The rows are grouped in 4 ways, from coarse to fine. Each group lies inside one group of the grouping before and may be the whole of it. The rows also spread widely along 14 directions, which tell nothing about the answers.
In the rows, 128 means zero.
Some rows, each with its group in each grouping after it:
[122 159 127 145 107 133 127 160  95 130 131 120 119  82 144 114 139 113
 141  96 121 118 122 106  91 142 127 175]
z_979 vud z_750 Duren
[ 96 113 144 158 154 102 134 132 151 172  90 122 144 102 142 171 145 143
 125 143 106 192 181 145  98 134 113 137]
z_979 kegar z_156 rak
[133 170 157 166 202 126  82 139 112 157  89 146 158 154 113 127  70 168
 144 130 158 170 105 120  89 110  93 111]
z_979 guma z_100 Deril
[129 149 134  91 173 119 139 109 168 123  88 126 117 114 136  93 128 100
 112 107 120 133 115 154 114 132 149 151]
z_979 guma z_383 Botar
[123 154 133 144 167 129  95 139 111 139 132 144 136 144 137 113 120 132
 141 134 147 122 104 121 120 122 112 128]
z_838 Ked z_319 mef
[117 162 162 134 138 101 142 142  90 127 185 128 113 122 124  88 131 128
 129 107 124 107 116  70  73 124 159 107]
z_979 kegar z_416 damod
[122 103 130  79 172 143 119 111  96 135 148 158 114 161 135  91 126 108
 145 145 135 115 114  97 103 161 153  98]
z_838 Ked z_319 Tiri
[ 98 135 110 146 131 163 102 152 119 127  84 153 111 125 160 124 123 113
 145 127 107  89 133 148 168 127 134 166]
z_838 Mev z_400 vavuf
[130 151 140 127 141 111 138  87 186 130 116  84 104 109 157 132 133 118
 136 121  97 124 113 150 137 128 156 138]
z_979 guma z_428 dere
[115 139 111 168 150  92  89 154  89 113 134 138 136  84 144 144 154 153
 129 109 118  94 134 145 128  69 106 133]
z_979 guma z_383 nuloz
[143  68  86  99  77 171 146  94 168 159  84  98  87 114 147 154 148  99
 150 148 129 117  89 147 169 207 138 110]
z_838 Ked z_56 nif
[100 164 115 123 169 124  94 160 126 123 161 161 127 151 113 123 126 131
 142 164 148  95 127 100 106  86 141  92]
z_838 Ked z_642 mufa
[150 159 103 103 143 128 101 127 124 100 143 118 111 108 145 132 133 110
 138 135 129  76 116 126 165 100 160 128]
z_979 kegar z_416 damod
[159 138 133  97 170  99 139 129 109 111 147 161 106  96 149 152 156 114
 125 110 104 159 161 120 120 149 128 121]
z_979 kegar z_416 damod
[ 60  83 171 172 124 132 125  88 158 191  88  59 147 139 150 110 117 151
 144 150 113 127 119 142  97 145 164 110]
z_838 Mev z_400 vavuf
[149 101 154 119 131 110 173 135 119 117 123 153 100 118 119 124 116 115
 106 100  93 125 150 104 151 133 160  64]
z_979 vud z_750 Duren
[107 151 135 160 126 104 120 133 118 132 135 115 113 113 145 109 141 131
 129 108 117  96 103 140 132 107 126 130]
z_979 guma z_383 nuloz
[136 142 154 178 120 107 122 130 110 142 132 101 115 113 139 170 113 158
 149 126 105 138 130 126 155 120 134  64]
z_979 vud z_750 Duren
[110 112  97 135 136 125  91 126 112 118 136 135 117 123 158 131 137 123
 144 149 119  68 124 132 157  82 134 144]
z_979 guma z_100 Deril
[141 126 128 123 190 120  83 125 120 116 102 139 148 101 161 179 133 142
 135 141 106 141 175 167 165 109 143 109]
z_838 Ked z_642 mufa
[138 128 128 150 140 120 127 127 137 117 132 143 105 105 166 147 148 125
 134 109  93 119 134 136 153 126 120 140]
z_838 Ked z_642 mufa
[117 125 156 151  96  72 173 132 146 141 173 106 114  92 134 122 171 122
 110 108 116 131 129 105  86 134 125 122]
z_979 guma z_100 Deril
[128 152 148 138 119 121 156 141 186 129 108 115 121 115 130 111 133 101
 104 112 127 121 118 133 142 138 135 142]
z_838 Mev z_400 vavuf
[160 175  83 120 155 110 108 113 188 111 143 103 104 126 116 132 131 127
 142 133 160  95  46 129 131  87  98 108]
z_979 vud z_750 Duren
[116  92 145 132 156 140 136 107 142 148 108 123 132 133 143 106 109 112
 123 138 114 130 143 102 104 126 151 160]
z_979 kegar z_416 damod
[177  99 107  45 139 118 172 133 123 111 120 172  85 104  98 133 152  96
 112 106 131 144 129 111 116 183 139  54]
z_979 guma z_383 Botar
[166  54 116  62 146 125 156  81 108 135 151 135  94 104 149 151 163 108
 146 129 108 162 142  91  86 203 140  99]
z_979 kegar z_416 damod
[120 145 118 103 144 143 123 138 116 137 142 149 109 134 140 117 129  90
 149 147 134 140 130  99 101 154 121 157]
z_979 vud z_750 Duren
[159 126 149 149 118 131 128 138  86 140 132 134 118  89 170 192 136 119
 144 130  97 179 185 115 157 177 122 142]
z_979 kegar z_416 damod
[102 140 107 171 150 147  93 127 136 158 106 143 110 150 150 135 122 144
 162 141 133 123  82 140 128 128  84 145]
z_838 Ked z_56 nif
[134 150 143  95 173  82 150 109 140 120 124 144  97 100 172 123 170 100
 106  93  92 154 139 178 152 155 128 140]
z_979 kegar z_416 damod
[124 164  99 115 154 118  99 151  83 101 148 159 109 105 158  92 156 104
 126  99 131  73 103 133 137 105 116 180]
z_979 kegar z_416 damod

New rows, each followed by its group in each grouping:
[137 102 119  93 119 108 162 127 142 112 193 170  81 111 162 184 174  79
 140 170  81 149 210  85 137 146 143 136]
z_979 guma z_100 Deril
[114 132 140 146 148  91 147 114 154 129 174 126  96 121 138 162 141 138
 151 143  86 145 152  94  92 105 140  93]
z_979 vud z_750 Duren
[116 147 148 128 132 131 132 151 122 145  47 112 138  98 121 117 104 126
 112 100 121 134 136 169 148 142 166  99]
z_979 vud z_750 Duren
[144 119 126 130 125 131 128 112 156 139 127  87 126 109 122 157 117 133
 141 153 128 122 132  98 119 121 164 100]
z_979 kegar z_416 damod
[110 132 137 171 112 132 116 153 109 147 121 127 122 131 134 150 107 129
 140 150 119 121 144 118 163 114 131 105]
z_979 vud z_750 Duren
[135 154 133 134  88 118 113 148  89 134 165  92 122  94 146 164 144 116
 149 148 131 119 141 119 156 144 147  98]
z_979 vud z_750 Duren
[134  96 132 119 151 122 105 124  96 137 143 131 146 135 130 127 122 121
 127 157 147 116 136 106 128 119 128 107]
z_979 guma z_428 dere
[159 127 153 117 117 161 124 131  69 121 124 136 111 102 176 128 124 102
 146 101  97 124 146 118 163 193 162 142]
z_838 Ked z_642 mufa
[108 135 146 183 106 104 154 126 153 139 152 110  96 113 142 117 146 143
 134 100  96  99  98 109 114 121 136 114]
z_838 Ked z_319 Tiri
[106  96 135 119 122 106 147  84 158 142 143 108  91 139 174 109 164 102
 125 136 100  96 103 163 182 151 147 108]
z_838 Ked z_319 Tiri
[132  96  87 141 109 110 120 117 122 133 159 121  94 100 159 184 175 131
 156 149 106 111 133 118 147 126 106 118]
z_979 kegar z_156 rak
[130  72 174 142 190 100 123 107  66 136 113 159 137 119 174 136 123 142
 113 109  78 158 185 140 149 130 136 111]
z_979 kegar z_416 damod
[131 143 154 122 133  81 146 125 154 128 176  99 132 115 111 135 142 125
 115 147 133 122 139  98 103 106 159  74]
z_979 guma z_428 dere
[131 108 104 142 127 113 100 100 112 119 144 131  85 135 181 153 149 118
 147 146 100  81 111 165 225 110 114 108]
z_979 guma z_383 nuloz
[132  97 102  84 159 132  82 101 101 130 121 106 154 108 163 107 151  99
 130 144 154 100 112 152 126 134 124 176]
z_979 guma z_428 dere
[156  88 115 126 128  88 133 138 106 103 146 113 149  41 120 142 167 150
 114  88 124 102 142  92  56  96 138 124]
z_979 guma z_100 Deril
[ 95  85 160 179 131 123 127 128 138 156 111 126 148 160 133  98  91 126
 107 155 126  97 139 110 149  80 141 131]
z_979 guma z_100 Deril
[125 110 148 106 119 116 136 123 116 129 163 111 127 130 129 109 138 110
 118 147 135  87 126 112 150 131 183  67]
z_838 Ked z_56 nif
[117 105 119 117 157 146  95  85 105 153  95  98 126 102 187 148 139 129
 171 136  97 147 141 148 114 163 142 174]
z_979 kegar z_156 rak
[142 104 132 154 118 134 119 115 119 143 145 121 107 136 147 159 125 138
 154 147 116 118 117 109 163 145 132  79]
z_838 Ked z_319 Tiri
[107 123 140 100 126 125 144 133 126 144 170 128 121 151 123  93 131  88
 124 165 141 109 138  74 107 133 162 123]
z_979 kegar z_156 rak
[107 106 123 100 105 139 139 113 155 150 140  87 113 116 117 150 132 112
 155 182 124 125 153  90  89 144 191  92]
z_979 guma z_383 Botar
[128 145 117 156 107 111 147 148 176 158 155 123 110 134  93 153 135 128
 134 157 160 145  99  83  87 133  87  97]
z_979 guma z_428 dere
[124 112 148 130  90 102 159 151 103 132 181 150 108 121 146 119 158  85
 110 136 120 117 156  94 145 146 126 134]
z_979 guma z_100 Deril
[128 139 160 136 151 123  83 127 146 143 110  71 192 104 153 164 123 121
 122 178 149 146 174 159 158 118 153 136]
z_838 Mev z_400 vavuf
[128 197 171 151  97 107 126 153 115 130 129  88 128  94 151 125 130 105
 116 116 121 119 139 157 184 138 162 128]
z_979 guma z_383 nuloz
[133 110 127 158 134 121 126 111 158 153 115 117 114 120 138 175 122 147
 154 147 112 156 133 116 112 132 114 112]
z_979 guma z_100 Deril
[111 113 138 154 152 114 135 123 166 127 140 137 114 143 128 131 125 139
 131 137 107 107 129 102 118  95 136  98]
z_838 Mev z_400 vavuf
[121 176  97  85 151 123  71 142 108 133 123 106 140 108 113 150 133 140
 161 162 168 111 114 143 105 120 158  77]
z_979 guma z_100 Deril
[131  76 124  92 113 109 135  77 160 136 177 101 110 142 183 138 172  58
 120 194 125 117 145 144 201 147 129 149]
z_979 guma z_383 nuloz
[169 106 117 111 160 123 111 102 103 106 122 133 112 107 145 129 120 139
 143 101 113  99 104 118 130 118 139 107]
z_979 guma z_100 Deril
[130 104 104 113 163 135 118 129 123 127 116 169 117 134 141 105 143 111
 127 120 135 109 104 127 127 133 103 143]
z_838 Ked z_319 mef
[ 74  59 118 149 124 131 101 120  77 154 119 133 118 122 162 161 137 145
 158 164  83 100 177 132 143 116 158  99]
z_979 guma z_428 dere
[110 138 141 118 144 116 119 116 106 131 160 113 111 130 146 121 127 122
 152 143 110 113 132 109 117 122 165  99]
z_979 vud z_750 Duren
[135 116 117 157  95 160  96 147  65 133 160 104 133  95 134 139 125 147
 172 131 134  83 116  65  92 136 155 120]
z_838 Ked z_319 Tiri
[141 138 172 192 126 107 143 125 132 129 155 125 110 126 152 143 110 135
 130 116  88 129 141  94 147 108 125 128]
z_979 guma z_428 dere
[187 150 133  91 122 150 116 141 110 105 142 124 133 124 125 113 105  74
 118 143 163 103 123  96 174 140 151 136]
z_979 guma z_383 nuloz
[141  85 148 185 123  82 154 120 118 137 176 137 100 107 150 180 152 154
 130 123  84 147 156  89 127 117 105  89]
z_979 kegar z_416 damod
[ 91 126  78 141 119 152  73 140 103 137 103 111 121 107 152 149 133 134
 160 159 125  65 125 147 160  95 153 139]
z_979 kegar z_416 damod
[111 112 121  96 166 163  99 125  95 135 126 158 132 156 148  79 116  96
 140 149 145  99 114 109 118 143 143 161]
z_838 Ked z_56 nif
[ 82  81 133 141 157  99 143 115 145 148 116 137 125 105 152 127 168 139
 123 119  89 132 153 142  87 122 137 127]
z_838 Ked z_319 mef
[186 139 117  91 151 132 142 126 138 103 135 142 110  90 139 144 135  96
 127 111 121 143 138  95 118 150 133 157]
z_979 kegar z_416 damod
[136 153  90 145 126  84 123 160 120  93 162 152  93  88 120 148 168 142
 127 101 117  76 109 123 135  74 109  91]
z_979 guma z_383 nuloz
[122 157 143  88 153 100 128 117  79 139 155 139  88 124 156 127 157 119
 147 118 112 147 121 143 130 184 146  74]
z_979 kegar z_416 damod
[189 127 163 148 154 109 138 124 121  97 146 151 116 115 144 157 112 133
 116 106  96 126 147 110 189 113 144  78]
z_838 Ked z_56 nif
[ 99 132 114 127 142 134 111 141 102 141 129 136 120 114 140 129 135 123
 154 139 121 128 137 112  87 129 129 143]
z_979 vud z_750 Duren
[146 122 124 138 143 142 118 158 102 135 124 172 129 149 104 110  95 123
 128 132 160 120 108  76 108 123 100 120]
z_979 guma z_100 Deril
[125  76 140 146 147 118 157 104 158 139 115 141 111 120 150 111 144 127
 115  98  97 129 117 122 109 140 114 138]
z_838 Ked z_642 mufa
[150  98 115 116 132 108 149 109 155 112 151 137  91 117 134 146 152 126
 127 126 107  99 114 118 154 122 143  70]
z_838 Ked z_56 nif
[147  69 116 149 110 109 123 110 128 121 127 111 117  94 158 186 148 130
 126 145  96 105 161 145 200 104 136  94]
z_979 guma z_383 nuloz
[104 122 165 162 145 121 142 131 142 178 148 148 125 152 137 153 129 129
 142 166 125 196 154  96  90 166 102 117]
z_838 Ked z_56 nif
[120  71  76 107 138 102 107 142  82 101 188 178 101 115 154 170 177 110
 137 167 107  81 171 112 167  83 117  97]
z_979 vud z_750 Duren
[139 106 133 149 176  82 141 124 156 113 127 158 128 105 141 134 155 140
  96 100 107 127 130 144 134  91 100 119]
z_838 Ked z_56 nif
